The rows of a group lie close to one hidden flat surface of 9 dimensions, which may be shifted away from zero. Surfaces can cross.
(in the rows, 128 means zero)
Known rows, each followed by its group:
[138  97 126 141 145 109 114 142 137 112 118 129 105  96  95 161 142 121
  77 125 133]
Z
[152  97 148 104 196 114 134 102 139 137 133 127 136 143 105 164 104 150
  64 129  78]
J
[148 127 186  88 115 180  93 165 138 130 158 151 178 111 137 147 104 141
 121 145 105]
V
[143 108 107 151  51 157 163 143 117 103 139 155  80 120 127 182 133  84
  91 125 145]
V
[122 107 153 141 103 152 121 129 119 100 153 116 140 116 168  89 111  93
 120  95 141]
Z
[147 118 144 121  92 129 133 180 166 158  83 116 106 184 135 109 124 116
 108  95 190]
J
[146  90 178 131 127 119  93 148 149 172 203 140 105 108 157 139 107  79
 125 160 193]
P
[ 90 188 126 127 117 101 129 107 114 110 140 163 146  76 112 143 147 127
 120 131  65]
P
[115 167  65 107  86 143 140 122 108  92 108 142 127  96  98 164 135 178
 123 158  84]
P
[125 135 106 110 141 171 128  68 101 110 151 155 178 111 112 163 147 137
 121 182  64]
J
[116 174 130 130 104 107 185  91 136 191 151 151 104 191 173 121 124 101
 133 113 128]
P
[118  99 152 112 133 123 126 114 126 153 130  94 135 171 135 109  70 120
 122  92 168]
Z
[ 91 188 151 142 100  97 171 110 121 145 112 158 150 165 135 133 139 109
 121  77  78]
J
[153  77 154 108 190 118  84 150 139 109 123  82 120  91 105 110  61 143
 120 125 138]
V
[123  53 138 159 183  86  99 131 119  50 129  85 119  71 105 118  87 102
  82 102 111]
V
[148 103 138  90 104 174 129 128 125 136  98 128 126 149  92 171  94 131
  78 104 151]
V
[172 116 163 153 170 122 143 177 155 113  99 113  99 133 150  95 150 149
 119  67 121]
V
[113 138 115 147  74  65 149 168 155 153 160 147  87 150 154 151 114  85
 124 156 153]
P
[126  80 177 132 132 172 120 106 107 140 175 140 199 184 143 146 130 104
 118 124 124]
J
[137  98 159 122 112 136  95 171 136 118 164 152 154 108 109 190 123 130
 105 164 121]
Z
[132 100 127 132 185 100  84 110 125 129 170 124 114  67 116 139 139 140
 121 159 147]
Z
[ 75 124 172 156 117  93 121  99  90 136 141 120 145 139 116 145 115 104
 122  52 153]
Z
[120  97 169 173  87 101 133 157 126 142 182 169 123 139 147 193 186 104
  68  97 151]
P
[110 175 110 156 139  40 161 117 151 140 138 154  81 104 143 127 163 109
 107 136  89]
P
[143 129 138 100 138 176 101 140 118 122 114 118 160 123 113 135 125 189
 147 122 128]
V
[147  99 146 155  88 121 173 173 145 117 101 133 105 188 133 153 124  97
  80  79 129]
P
[120  88 188 109 172 121 124  97 127 170 156 112 185 208 129 144  81 133
  95 101 116]
J
[142 149 147 176 157  56 149 161 162 148 148 177 110 132 134 166 197 113
 122 155  80]
Z
[137 102 164 168 157  64 145 146 142 133 121 131  83 124 116 156 143  99
  70  73 135]
Z
[114 171 137 112  73 181 159  71  93 166 164 166 151 156 150 169 146 139
 117  98 122]
P
[159 130 224 129 122 147 128 171 149 144 148 162 119 102 140 154 126 102
  74  66 119]
V
[161  94  98  81 167 131 135 106 164 145 100 122 114 153 101 137  94 118
  65 176 115]
J
[ 82 118 138 121 181  98 109  59 106 151 171 101 189 156 139 104  97 129
 153 134 119]
J
[131 121 139 147 161 109 153 107 139 138 128 129 129 162 148 107 153 109
 100 106 106]
V
[121  86 158  99 168 143  90 138 124 102 100  82 200 161 103 104  67 156
 126 109 108]
V
[147 111 119 128 183 105 107 138 129 119 122 121 106  89  94 167 154 180
 100 134 122]
Z
[133 105 121 116 118 166 112 149 113  69  93 124 159 104  83 157 120 154
 106 122  96]
P
[163 150 135 109 126 193 128 124 137 157 117 184 147 129 116 161 220 147
  98 148 113]
J
[152 107 132 138  68 144 147 199 170 101 110 165 132 159 131 154 136  77
  87 161  98]
Z
[179  84 132 118  90 169 132 178 158 103 135 150  96 113 130 169 116 104
  59 152 127]
V
[ 99 173 110 145  93  94 125 155 120  80 134 146 120  54 123 136 127 131
 154 147  81]
P
[ 95 132 180 160 110  78 125 159 135 121 146 152 154 131 130 140 128  80
 114 106 108]
P
[137 112 143 142 163 102 133 138 119 108 146 112 128 122 128 147 116 165
 123 105  95]
J
[156 115 168 139 134 130 134 171 142 111 144 135 128 131 150 140 135 145
 100  95 106]
Z
[153 127 127 109 159 177 128  72 144 159 130 185 146 124 125 139 207  89
  59 171 106]
J
[131 109  85 101 130 161 112  98 151 103 113 155 151 105 118 106 160  78
  67 202 101]
Z
[165 141 147 107 106 177 147 137 130 161 100 150 104 147 115 160 145 150
 100  84 154]
V
[119 161 110 120  89 180 111 120 121 147 115 156 159 126 133 113 205 133
 156 146 162]
J

New rows, each followed by its group:
[154 111 105 153 135 124 160 130 162  98 106 125  88 124 174  57 160  71
  85 125 114]
Z
[104 100 114 145 121 149 118 101  84  56  89 108 122  69  98 121 152 125
  66  52 139]
Z
[145 120 155 152 123 136 162 130 122 126  94 135  89 145 116 147 146 116
  78  40 141]
V
[172 124 159 129 118 144 148 175 139 153  89 111  51 133 117 134 103 142
 129  54 185]
V
[145 134 161  74 189 153  94  87 139 130 123 133 140  66 105 112  88 110
  88 144  89]
P
[147  97 118 146  94 115 149 192 152 105  93 131 104 155 104 169 121 120
 102 129 128]
Z
[117 156 123 147 147 107 150 107 126 117 101 153 139 134 114 135 192 137
  97 103  80]
Z
[154  81 132 141 152 138 117 177 153  62 130 108 168 131 153  95 141 150
 118 147  75]
V
[117 145 165  87 158 135 120  64 121 197 138 139 154 155 109 141 103 120
 107 116 139]
V
[119 112 122 119  66 197 119 111 120 121 123 157 176 153 131 128 147  75
 109 149 143]
J
[129 132 134 161 111 146 134 117  99 129 179 141 120 111 156 150 178 148
 155 109 145]
P
[130  97 180 171 138  84 134 165 130 133 162 109  93 130 155 130 104 111
 127  66 163]
Z
[126 123 168 101 169 120 103  95 139 160 163 138 151 125 131 128 102 109
 109 149 115]
V
[136 166 147  81 152 181 123  68 109 186 115 155 144 122  94 169 173 177
  94  93 135]
V
[182 112 167 138 100 155 137 189 161 112 160 170  93  93 154 160 151 100
  73 136 114]
V
[114 112 194 159 117  75 111 170 129 155 190 146 136 136 130 190 112 110
 149 127 142]
Z
[206  98 173  99 148 148 119 179 173 156 137 146  43  71 127 157 107 110
  57 131 159]
V
[112 152  49 113  75 115 173 139 133 112  68 120 127 191  98 153 107 162
 130 154  92]
P
[ 79 171 134 126 136  86 144  94 124 126 103 153 177 147  99 143 144 123
  97 112  59]
P
[108  86 103 160 137  72 119 127 117 124 116  89  75 111  98 130  98  99
 136 123 199]
Z
[ 97  95 182 153 106  73 109 152 134 167 180 140 133 149 122 172  87  62
 128 136 170]
Z
[132 107 114 148 117 131 124 123 155  96 143 163 120  92 155  92 169  38
  81 180 113]
Z
[135 111 131 123 153 126 107  85 102 139 157 135  68  41  92 178 113 111
  91 122 159]
V
[130 124 118 122  56 188 125 158 102 104 147 122 137 125 134 153  97 149
 177 137 151]
P
[ 96 136 165 162 104 133 128 126  92  95 161 137 170 113 136 139 135 114
 145  83 101]
V
[117 109 146 156  55 147 127 183 129  82 137 163 155 121 121 168 143  81
 106 142 109]
Z
[117 146 121 127 136 166 131  78  92 121 168 149 188 125 128 158 156 152
 158 163  72]
J
[163 114 144 146 138 143 161 143 132  85  93 131  96 116 122 131 143 120
  78  71  97]
P
[114 148 111 165 121 115 130 132 121  78 111 179 143  81  95 166 225 115
  87 139  70]
Z
[154  93 102 105 156 140 115 149 129 117 128  93 129 135 110 152  92 194
 145 155 124]
J
[158 101 112 130 115 128 149 155 172 130 129 115 100 164 180  68  99  78
 134 168 147]
Z
[122 132  75 107 148 106 131 123 140 124  80 102 141 167  96 119 101 151
 149 173 105]
P
[121  89 157 147 181 129  76 130 109  84 138 137 177  75  87 163 185 155
  96 121 103]
P
[154 101 124 156 121 139 122 193 117  69 116  89  89  86 128 122 103 159
 166 100 147]
V
[166 101 115 150 107 131 125 203 148  98 160 109  98 112 171 114 112 149
 183 168 145]
Z
[127 123 123  98 160 135 113  99 130 122 110 140 158 117  85 156 133 143
  75 140  90]
P
[112  98  92 168 135  99 124 124 109  73 162 102 126  98 144 107 112 112
 167 163 116]
V
[149  96 102 153 134  91 142 154 157 121 125 101  69 134 151  89 109  92
 140 152 168]
Z
[156  86 122 119 146 122 120 161 149 114 100 125 104 119  83 179 126 145
  64 132 126]
Z
[177 103  84 142 155 112 156 143 187 104 101 135  68 119 164  68 166  71
  75 180 111]
Z
[125 116 167 146 155 143 101 144  96  77 122 113 145  71 106 134 143 164
 119  61 108]
V
[133 136 176 111 135 171 108 113 113 140 160 126 146 102 148 100  85  99
 175 125 133]
P
[130 100 103 117 162 109 146 106 145 151  82 120 149 210  96 147 135 146
  90 139 117]
P
[138  75 112 152 128  85 104 177 147 114 141 129  80  87  96 177 120 100
 119 183 162]
Z
[123  95 171 114 167 169  73 112  99 144 168 121 203 131 120 151 158 180
 123 114 145]
J
[104 116 103  95 128 116 124  89 142 161 112 105 149 183 128  90  78  93
 125 160 156]
J
[105 119  90 193  97  85 150 142 111  84 110 102  77 113 139  97 139  90
 164 101 165]
Z
[ 98  97 174 180 109  92 124 133 105 115 166 108 106 111 156 110 103  73
 134  53 178]
Z
[ 94  89 146 136  95 150  86 105 110  93 171 139 155  80 139 106 121  45
  96 134 152]
Z
[156 105 135 171 152  64 139 182 153 131 138 115  69 122 136 145 128 137
 140 124 147]
Z
[163 108  79 153 174 129 129 125 126  86 128 117  79  67 129 122 183 164
 117 145 125]
V
[153 132 119 143 176 143 167  84 114 124 111 135 108 138 130 130 184 157
  96  85 101]
P
[156 115 124 157 188  86 145 141 150 111 103 106  86 122 137  84 129 117
 143 122 117]
P
[141 149 100 107  85 165 145 134 118 128 135 115 109 131 145 114  83 139
 185 152 142]
P
[118  95  97 193 121 112 159 114 102  59 138 133 103 100 131 142 183  98
  88 102 102]
V
[119 103 115 181 150  77 145 123 118  92 142  94  89 117 145  99 113  95
 149 107 133]
V
[168 103 140 123 113 144 131 169 141 131 117 114  63 106 118 147  87 125
 124 105 176]
V
[161 111  88 159 142 106 184 130 142  89 136 131  73 124 146 127 109  91
 118 165  70]
J
[145  87  98 160 128 104 107 196 140  52 112 119  90  62 101 157 151 145
 111 152 121]
P
[104 118  97 149  56 117 162 160 127  95  54 137 128 183  76 168 128  94
 101 107 130]
Z
[124 108 152 127 141 118 110 141 137  96 114 152 144  94  89 167 144 114
  51 118  87]
P
[170  88 132 105 207 109 127 111 159 149 108  95  84 134 124 111 110 150
  61 109 143]
Z
[162 113 174 148 162  70 128 180 179 167 175 167 113 136 137 176 150 101
 100 181 107]
Z
